There are 5 ways to turn a row about zero (a turn may also mirror it). The second row of each pair is the first, turned, with some noise. The first 35 pairs use one turn. New pairs use 2 turns, one after the other, and a turn may come again.
(in the rows, 100 means zero)
Some pairs, each with its turns in order after it:
[111, 101, 112, 79, 110, 100]
[104, 113, 107, 112, 115, 93] -> W

[112, 100, 88, 102, 125, 59]
[62, 104, 97, 70, 112, 119] -> F

[127, 100, 105, 112, 75, 56]
[86, 97, 80, 61, 126, 75] -> W

[92, 122, 99, 86, 97, 141]
[100, 94, 103, 148, 82, 98] -> W

[109, 119, 63, 101, 93, 118]
[111, 109, 92, 103, 97, 53] -> C

[160, 75, 121, 55, 162, 99]
[130, 93, 137, 187, 88, 129] -> C

[111, 75, 116, 131, 90, 89]
[126, 122, 85, 100, 78, 121] -> G

[85, 122, 82, 141, 80, 86]
[87, 94, 69, 138, 80, 104] -> G

[124, 110, 104, 97, 95, 128]
[99, 94, 91, 98, 124, 123] -> T

[99, 121, 121, 115, 81, 66]
[102, 118, 134, 134, 109, 80] -> T

[86, 88, 86, 116, 128, 93]
[76, 132, 95, 104, 100, 107] -> G

[85, 130, 117, 121, 67, 104]
[133, 86, 100, 86, 115, 66] -> F

[63, 104, 173, 98, 125, 109]
[85, 106, 164, 85, 50, 114] -> G

[73, 123, 131, 103, 141, 93]
[89, 75, 130, 117, 134, 132] -> W

[107, 100, 73, 56, 87, 78]
[91, 69, 83, 74, 136, 105] -> G

[99, 163, 89, 95, 100, 112]
[94, 112, 140, 102, 103, 149] -> T

[119, 107, 80, 71, 82, 107]
[123, 78, 89, 111, 112, 76] -> C

[110, 101, 125, 79, 115, 105]
[97, 95, 102, 132, 108, 117] -> C

[125, 84, 103, 74, 51, 157]
[168, 73, 127, 115, 132, 92] -> G

[84, 140, 62, 78, 94, 94]
[95, 88, 54, 107, 87, 65] -> C

[131, 93, 87, 76, 110, 126]
[133, 119, 104, 125, 94, 77] -> W

[126, 144, 117, 129, 77, 56]
[94, 87, 75, 64, 157, 72] -> F

[74, 71, 94, 92, 110, 116]
[98, 105, 121, 111, 64, 105] -> F

[82, 95, 111, 118, 59, 90]
[87, 85, 97, 58, 120, 110] -> C

[93, 114, 94, 68, 109, 100]
[107, 122, 77, 92, 84, 111] -> F

[96, 74, 82, 74, 148, 104]
[91, 54, 82, 75, 69, 98] -> T

[131, 50, 75, 94, 96, 86]
[101, 81, 82, 60, 119, 56] -> T

[129, 147, 92, 111, 131, 107]
[123, 121, 99, 86, 150, 131] -> F

[80, 91, 129, 88, 109, 128]
[107, 103, 150, 95, 96, 103] -> G

[106, 102, 99, 89, 89, 118]
[111, 101, 95, 90, 109, 115] -> T

[107, 97, 107, 124, 99, 123]
[115, 86, 79, 106, 99, 115] -> W

[108, 89, 78, 93, 88, 82]
[80, 78, 79, 99, 94, 108] -> F

[85, 112, 87, 125, 96, 117]
[83, 130, 93, 100, 93, 114] -> T

[125, 113, 79, 88, 88, 89]
[102, 102, 102, 93, 94, 58] -> W

[91, 91, 83, 101, 88, 76]
[108, 85, 91, 78, 83, 100] -> C

New pairs, each followed by its turns in order:
[102, 109, 109, 95, 114, 64]
[117, 95, 64, 95, 103, 99] -> G C

[72, 104, 100, 123, 77, 144]
[125, 124, 90, 118, 53, 101] -> G G

[115, 108, 94, 138, 98, 90]
[100, 86, 68, 122, 108, 99] -> G G

[81, 146, 100, 110, 98, 43]
[138, 134, 84, 74, 64, 72] -> C T

[119, 108, 85, 83, 115, 128]
[118, 126, 108, 123, 83, 110] -> T W

[144, 139, 130, 124, 52, 122]
[43, 48, 82, 126, 129, 93] -> G F

[94, 74, 137, 111, 114, 115]
[111, 111, 114, 67, 77, 75] -> T C

[114, 86, 126, 106, 138, 82]
[112, 127, 73, 127, 111, 119] -> C T

[104, 101, 115, 70, 122, 55]
[112, 115, 129, 88, 62, 124] -> F T

[112, 109, 121, 113, 84, 80]
[93, 114, 119, 106, 72, 91] -> C F

[117, 56, 104, 118, 106, 69]
[100, 71, 96, 83, 51, 118] -> T C

[94, 85, 112, 119, 87, 121]
[101, 99, 116, 125, 119, 98] -> C W

[91, 95, 112, 95, 67, 110]
[87, 67, 93, 87, 85, 109] -> C T

[132, 106, 94, 119, 124, 105]
[94, 105, 142, 93, 104, 90] -> G T

[130, 101, 93, 93, 144, 119]
[127, 121, 83, 75, 77, 79] -> W G

[108, 106, 113, 110, 94, 149]
[79, 99, 100, 100, 142, 75] -> G F

[82, 93, 91, 100, 121, 126]
[96, 81, 85, 110, 93, 72] -> C G

[157, 132, 96, 106, 101, 115]
[70, 83, 110, 89, 114, 44] -> W T

[115, 103, 111, 123, 59, 100]
[87, 67, 97, 130, 117, 107] -> G F

[68, 90, 124, 93, 107, 112]
[92, 102, 111, 125, 117, 71] -> C G

[144, 88, 100, 104, 74, 69]
[63, 134, 99, 113, 116, 124] -> F G

[83, 94, 94, 100, 128, 65]
[87, 69, 133, 100, 108, 106] -> F G

[120, 149, 105, 87, 119, 64]
[95, 112, 75, 109, 133, 152] -> T W

[84, 92, 60, 84, 118, 78]
[139, 92, 110, 134, 112, 101] -> W T

[110, 142, 117, 65, 104, 83]
[114, 98, 72, 77, 108, 146] -> F F

[112, 54, 51, 136, 85, 101]
[76, 125, 39, 123, 120, 79] -> C F

[129, 95, 123, 100, 84, 95]
[101, 116, 120, 107, 99, 131] -> C C

[107, 119, 78, 106, 58, 93]
[114, 145, 88, 90, 117, 98] -> T F

[95, 88, 128, 111, 111, 107]
[84, 82, 93, 95, 124, 104] -> F W

[87, 116, 72, 80, 106, 62]
[65, 117, 103, 103, 125, 119] -> W W

[108, 85, 103, 74, 85, 65]
[103, 73, 110, 115, 117, 66] -> T T

[114, 77, 86, 86, 115, 96]
[127, 85, 91, 98, 84, 117] -> T C

[82, 86, 94, 88, 140, 131]
[73, 100, 105, 101, 149, 86] -> F C

[123, 102, 66, 114, 61, 66]
[66, 89, 114, 55, 76, 85] -> T G

[110, 61, 117, 121, 115, 70]
[109, 140, 77, 120, 97, 133] -> W F

[85, 71, 119, 109, 92, 89]
[70, 104, 94, 82, 111, 112] -> F W

[104, 132, 131, 114, 117, 118]
[92, 104, 91, 74, 78, 63] -> F G

[127, 136, 110, 90, 107, 110]
[86, 119, 104, 66, 114, 90] -> G W

[121, 105, 100, 104, 77, 85]
[88, 128, 106, 87, 114, 101] -> T F

[62, 129, 36, 104, 100, 99]
[100, 103, 66, 170, 81, 111] -> F F

[98, 80, 100, 41, 148, 132]
[177, 100, 112, 86, 127, 103] -> T C

[73, 107, 110, 128, 118, 100]
[97, 139, 104, 104, 95, 102] -> T T

[49, 94, 124, 87, 96, 126]
[98, 100, 67, 122, 121, 141] -> G W

[89, 56, 118, 136, 80, 135]
[130, 95, 106, 129, 159, 88] -> G F

[115, 89, 109, 98, 96, 107]
[108, 107, 110, 104, 83, 100] -> T C

[136, 48, 83, 156, 109, 95]
[87, 107, 45, 149, 107, 146] -> W F

[132, 132, 114, 98, 84, 82]
[80, 88, 111, 91, 69, 70] -> W T

[106, 116, 103, 106, 113, 158]
[73, 109, 107, 76, 136, 71] -> G F

[66, 119, 89, 104, 71, 72]
[60, 123, 109, 104, 79, 129] -> W W

[54, 107, 92, 103, 139, 89]
[134, 108, 117, 73, 73, 75] -> G F

[112, 98, 121, 87, 98, 45]
[86, 107, 68, 134, 71, 123] -> W C

